The rows of a group lie close to one hidden flat surface of 12 dimensions, which passes through zero. Surfaces can cross.
In the rows, 128 means zero.
Known rows, each followed by its group:
[ 98  71 130 129 123 133 107 145 102 108 122  92 128 177 188 100 155]
q632
[124  91 157  76 153 177 128 129  90  68 178 189 143 103 149 148  90]
q632
[126  70 140 130 146  41 146 143  90 126 113 122 167  96 172 118  91]
q421
[120 130 138 119 105 158 110 113 111 136 134 115 144 139 129 117 116]
q632
[105 107 133 173 103  96 135 102 108 134 119 129 141 146 135 124 150]
q421
[191 113 124 210 108 138  70  74  92 142  84 141 139 129  89  93 123]
q632
[104 145  86 108 142 128  82 144 161 164 115 136  66 177 127 170  97]
q69
[ 88 110 124 126 133 131 160 163 102  89 104 110 130 143 144 100 154]
q632
[106 173 110 116 114  98 177 116 135 111  79 134 169 104  71 125 114]
q332
[ 50 143 131 126 138 123 131 113  81 140 115 149 107 125 128 102 175]
q632
[ 97 128 152 136 122 102 104 152 108 142  98  96 124 156 161 126 109]
q661
[ 91 138 123 125 111 107 139 130 120 130 172 149 149 159 110 151 147]
q661
[107  53  73  99 154  81 140 135 132 122  94 101  69 143 111 163  80]
q69
[120  84 120 127 144 102  94 118 104 124 128 106 134 164 119 109 144]
q332
[145 115  89 141 124  94 134 130 134 122 113 137 109 122 124 147 117]
q332
[197 184 204 130 187 101  28 110 134 166 164 126 156 107 131 106 163]
q69
[167  94 122 128 127 140 178 103 149 140 181 139 140  72 120 127 136]
q661
[132 115 164 133 151 122 135 170 118 145 127 121 128 127 122 137  78]
q69
[128 115 121 141 122  98 122 106 149 156 169 142 109 118 172 150 159]
q69
[129 134 150 142 114 131 137 119 160  94 150 143 140 163 110 161 153]
q421
[116 102 165 101 109 138  72 152 119 101 147  81 117 180 196 155 111]
q421
[106 106 168 113 136 152 151 180 119 147 135 142 124 130 164 157  32]
q69
[149 166 107 144 107  81  94  67 145 103  98 159 183 118 181 112 192]
q421
[153 125 130 167 122 136 140 102 143 116 104 117  49 110  84 155 153]
q332
[102  71 153 117 153  68  97  84  87 177 100 104 125 100 143 123  68]
q332
[179  89 126 135 104 102 146 154 153 133 153  64 124 127 128 154  90]
q661
[145 123 118  83 151 175  82 109 147 141 142  85 100 148 100 111 136]
q332
[142 138 126 151 106 128  99  97 118 144 159 125 149 143 105 109 170]
q421
[158  94 142 154 133 185  72 125  96 129  96 122 114 150 128 103  88]
q69
[ 92 162 104 156 148 151 143 165  97 207 145 140 149 144  97  50 170]
q421
[ 71 140 113  91 139 128 122  84 111  83 104 154 104 117 130 122 189]
q632
[115 114 123 119 148 112 167 183 144 142 153 134 142 139 139 143  91]
q661
[139 109 155 165  90  78 132 151 133 113 137  62  92 135 161 160 159]
q632
[106 113 163 170 133  85 134 167 103 104  91 124 136 164 112 141 104]
q421
[161 130 163 106 166 146 113 132 108 136 131  99 148  96  86  93  99]
q69
[136 139 134 183 100 166 160 147 146 150 165 166 160 139 177 109 172]
q69
[143 129  67 111  74 154  93 104 119  91  98 128 110 146 126 153  94]
q661
[128 120 145 124 159 108 126 129 105 137 116 136 112 103  88 142  82]
q332
[128 105 136 126 164  95 112 155 106 105  80 121 106 135  93 141  75]
q421
[136  77  87 130 126 168 164 130 117 111 162 130 118 117 144  92 184]
q632
[135  68 142 141 167 104 109 119 142 137 132 114 106 143 160 119 156]
q332
[123  93 115 139 125 156 114  94 113  84 107 127 126 157 104 100 173]
q661
[147 104 156 131 130 131  68  98 136 165 141  98  92 131 180 133 134]
q69
[103 124 114 167  83 166 184 160 147  88 106 158 161 182 141 129 136]
q661
[171 113 155 189 140 116  90 151 104 117  79 130 116 147 103 129  94]
q632
[155 205 122 131 103 153 113 109 171 133 135 163  98  84 175 154 165]
q421
[126 128 136 102 161 112 106 143 126 137 129 121 128 134 118 123 113]
q69
[155  90  84 134 122 139 149 133 145 104 178 136 157 155 121 120 164]
q421
[141 145 107  85 161 101 119 148 159 164 155 118 179 149 103 120  99]
q632
[168 108 119 165 149 133 141 127 112 138 120 165 145 108  92 105 109]
q69
[105 116 119 144  79 138 138 109 116 172 143  88 113 129 138 117 130]
q632
[101 179 190 104 144 164 129 173 102 133 141 130 150 128 103 127  87]
q332
[123 116  87 111 114 136 119  98 131 125 111 135 122 116 171 119 138]
q421
[138  99 116 105 100 165 143 143 104 123 163 141 152 119 149 137  67]
q661
[132 188 120 149  62  68  91 142 131 136 105  92 148 155 127 166  92]
q661
[145 127 140 121 151 176 155 107 165 101 156 192  97  96 135 162 143]
q661
[139 137 115  99 176 129 139 172 180 136 139 135 134 141 160 123 139]
q332
[ 62  86 109 128  77 148 161 108 109 107  66 108 140 153 191  97 129]
q421
[117 113 180 129 122 127 144  98 130  97 162 126 144 136 121 141 168]
q332
[167 105 134 164 162 118 130 175 141 166 190 102 118 153 102 114 163]
q69
[115 140 132 158 135 125 134 133  97 135 106 138 136 129  85 102 141]
q332
[214  92 109 103 184 146 103 170 175 117 157 106 131 132 143 113 121]
q661
[ 94 166 119 107 104 141 107  95 101 169 155 152 180 114 177  86 160]
q661
[171  90  98 123 138 157 142 133 130  53 104 143 150 127 113 112 126]
q632
[176 136  86 142 144 184 116  78 160 191 123 137  69  73 118  91 157]
q332

New rows, each followed by its group:
[167 114 112  98 150 109  97 110 119 170 217 161 151  92 132 140 105]
q332
[113 159 137 125  83 206  49 103 107 117  76 126  93 171 138 140  84]
q69
[149 119 122  93 166 114 121 112 137 137 120 126 129  93 117 119 106]
q69
[157 113 151  92 123 108 136 100 138  96 163  94 115  80 118 165 131]
q69
[136 113  63  98  93 116  77 101  78 152  99  84 167 118 148  72 100]
q661
[172 138 100 117 112 126  61 126 124 102 106  93 115 154 101 142 103]
q661
[119 148 140 138 104 144 190 147 153 122 106 132 110  88 177 143 117]
q421
[138 105  73 162 122  97 173 130 152 109  99 156 162 148 122 115 149]
q661
[119  95  94 104 146 130 121 107 130 153 147 112 148 143 127  87 154]
q421
[185 141 168 136 159 169 130 154 139 110 150 144 131 105  93 124 116]
q661
[151 165 143 162  78 136 144 129 101 114 120 156 121  75 137 151 110]
q421
[175 124 105 124  94 130  76  76 131 119 168 116 146 133 157 120 176]
q421
[109 112 147 116 169 113 125 145 119 128 104 130 101 144  75 149  81]
q421
[154  87 122 147 114  91  82 112  74 111 117 106 124 127 112 135 103]
q421
[ 87 170 143 117 161 113 109 163 123 157 116 125 133 159 116 121 126]
q632
[131 122 124 112 157 119  80 162  60 133 109 132 171 137 117  92  67]
q661
[114 123 163 116 146 108 176 117 122 164 163 116 199 101 109  91 133]
q421
[114 142 151 146 110 105 121 152 103  69 111  88  76 135 101 158 167]
q632
[124  94 140 123 140 107 125 110 123 104 150 129 163 156  84 133 122]
q421
[144 136 133 118 159 108  96 130 107 139 139 143 111 107  94 144  91]
q421
[129 142 149 108 165 140 165 104 187 101  93 115 144 124 107 101 171]
q332
[116 128 165 129 128 131 142 156 132 160 143 101 127 131 151 123 117]
q69
[161 118  67 116 126 168 133 120 141 142 144  97 144 127 120  66 177]
q421
[ 93  98 158  85 132 136 174 118 149 126 157 131 149 118 150 148 103]
q421
[ 66 139  93 131 108  55 175  81  99 129  91 115  94  83  77 135 161]
q632
[ 98 126 121 122 133 159 142 137 135 132 133 147 102 149 105 145 121]
q421
[ 86 149 124 145 123 139  83 135 132 177  92 118 106 176 161 112 129]
q69
[101 144 133 107 104 123 154 126 133 167 170 126 127  98 154 150 107]
q661
[122 161 101 131 138 143 105 165 112 145 111 158  95 129 145 127 120]
q421
[135 118 153 149 120 133 111 132 122 120 151 100 129 167  91 135 137]
q421
[ 39 162 118  92 122 174 134  45 122 204 132 173 120 102 141 101 141]
q421
[111 113 100 134 127 147 136 123 143 120 124 142  96 161 112 147 136]
q421
[206 110  69 128 159 178  93 192 159 133 158  92 142 198  80  81 143]
q632
[156 124  78 100 136 190 113 142 117 114 138 150 137 136 106 104 106]
q332
[111 127 102 140 119 195 155 129 116 162 130 147  93 118 108 107 120]
q632
[ 97 165 114 126  97 144 103 152  92 169  82 114 155 137 166  87  84]
q332
[108 127 157 204  64  77  91 148  59 115 128 135 142 164 160 150 128]
q332
[175 130 162 175  97  81 120  92 117  61  98 116 174 105 151 114 187]
q632
[ 78 108  83  65 135 130 121  84 102  84  46 128 158 125 153  79 121]
q69
[152 129 104 149 127 163 137 128 146 134 127 150 142 139 131 100 150]
q69
[101 129 203  99 101 166 150 137 158 148 202  88 130 142 185 155 135]
q421
[ 84 170 141 114 129 146 129 151  89 139  95 155 141 110 152 110  97]
q421
[116 137 125 191 130 110 152 134 175 149 182 172 115 178 115 162 201]
q421
[133 110 183 150 141  87  93 138  99 138 116  92  96 133  94 159  87]
q421
[101 138 129 165  99 113 145 150  98 131 122 138 128 138 135 131 130]
q332
[ 91 182 145 112 154 117 101 125 165 137  71 147 135 158 165 126 138]
q632
[148 120 128 136 127 130 114 140 116 102 101 119  84 122 111 155  95]
q421
[138  51  81 123 132 139 194 155 104 121 141 108 154 122  94  89 107]
q421
[ 98  97 160 139 158  89 165 126 132 158 105 131 124 100 161 125 117]
q332
[127 114 119 130 136 111 121 143 123 154 151 126 120 123 160 124 132]
q421
[102 178 172 150 124  83 140 143 173 134  87  82 115 145 149 139 171]
q332
[113  91 102 134 121  97 162 122 134 135 148 162 130 115 188 148 134]
q421
[178 128 136 176 214 109  89 154 113 114  97 202 134 126  87 114 124]
q632
[130 118 131 143 159 151 114 152  96 137 118 136  98 130  84 115 106]
q332
[118 131  95 117 128  56 137  82 141 135  44 114 170 106 139 104 109]
q332
[135 115 113 123 134 157 158 149 133 142 216 164 136 139 105 143 138]
q421
[185 122 114 196  95 128 108  77 136  93  95 146  99 111 134 138 170]
q332
[132 145 137 137 114 114 131 120 140 152 131 117  89 103 123 160 116]
q332
[137 129 159  90 114 117 102  73 155  86 103  94 161 125 163 133 130]
q421
[116 110 132 102 122 141 159 133 126 131 163 108 120 114 125 135 124]
q69
[193 137 166 168 156  85 141 146 161  89 100 118 180 116 143 101 175]
q69
[134 123  74  91 103 130 108 107 157 139 111  91 117 142 155 128 121]
q332
[133 131 134  88 120 153 129 158 152 130 140 124 117 118 186 158  77]
q332
[107 130 175 108 124 151 146 104 135  84 102 109 164 151  75 132 105]
q421
[138 159 200 131 106 141 117 175 124  94 163 104 168 150 155 145 122]
q421
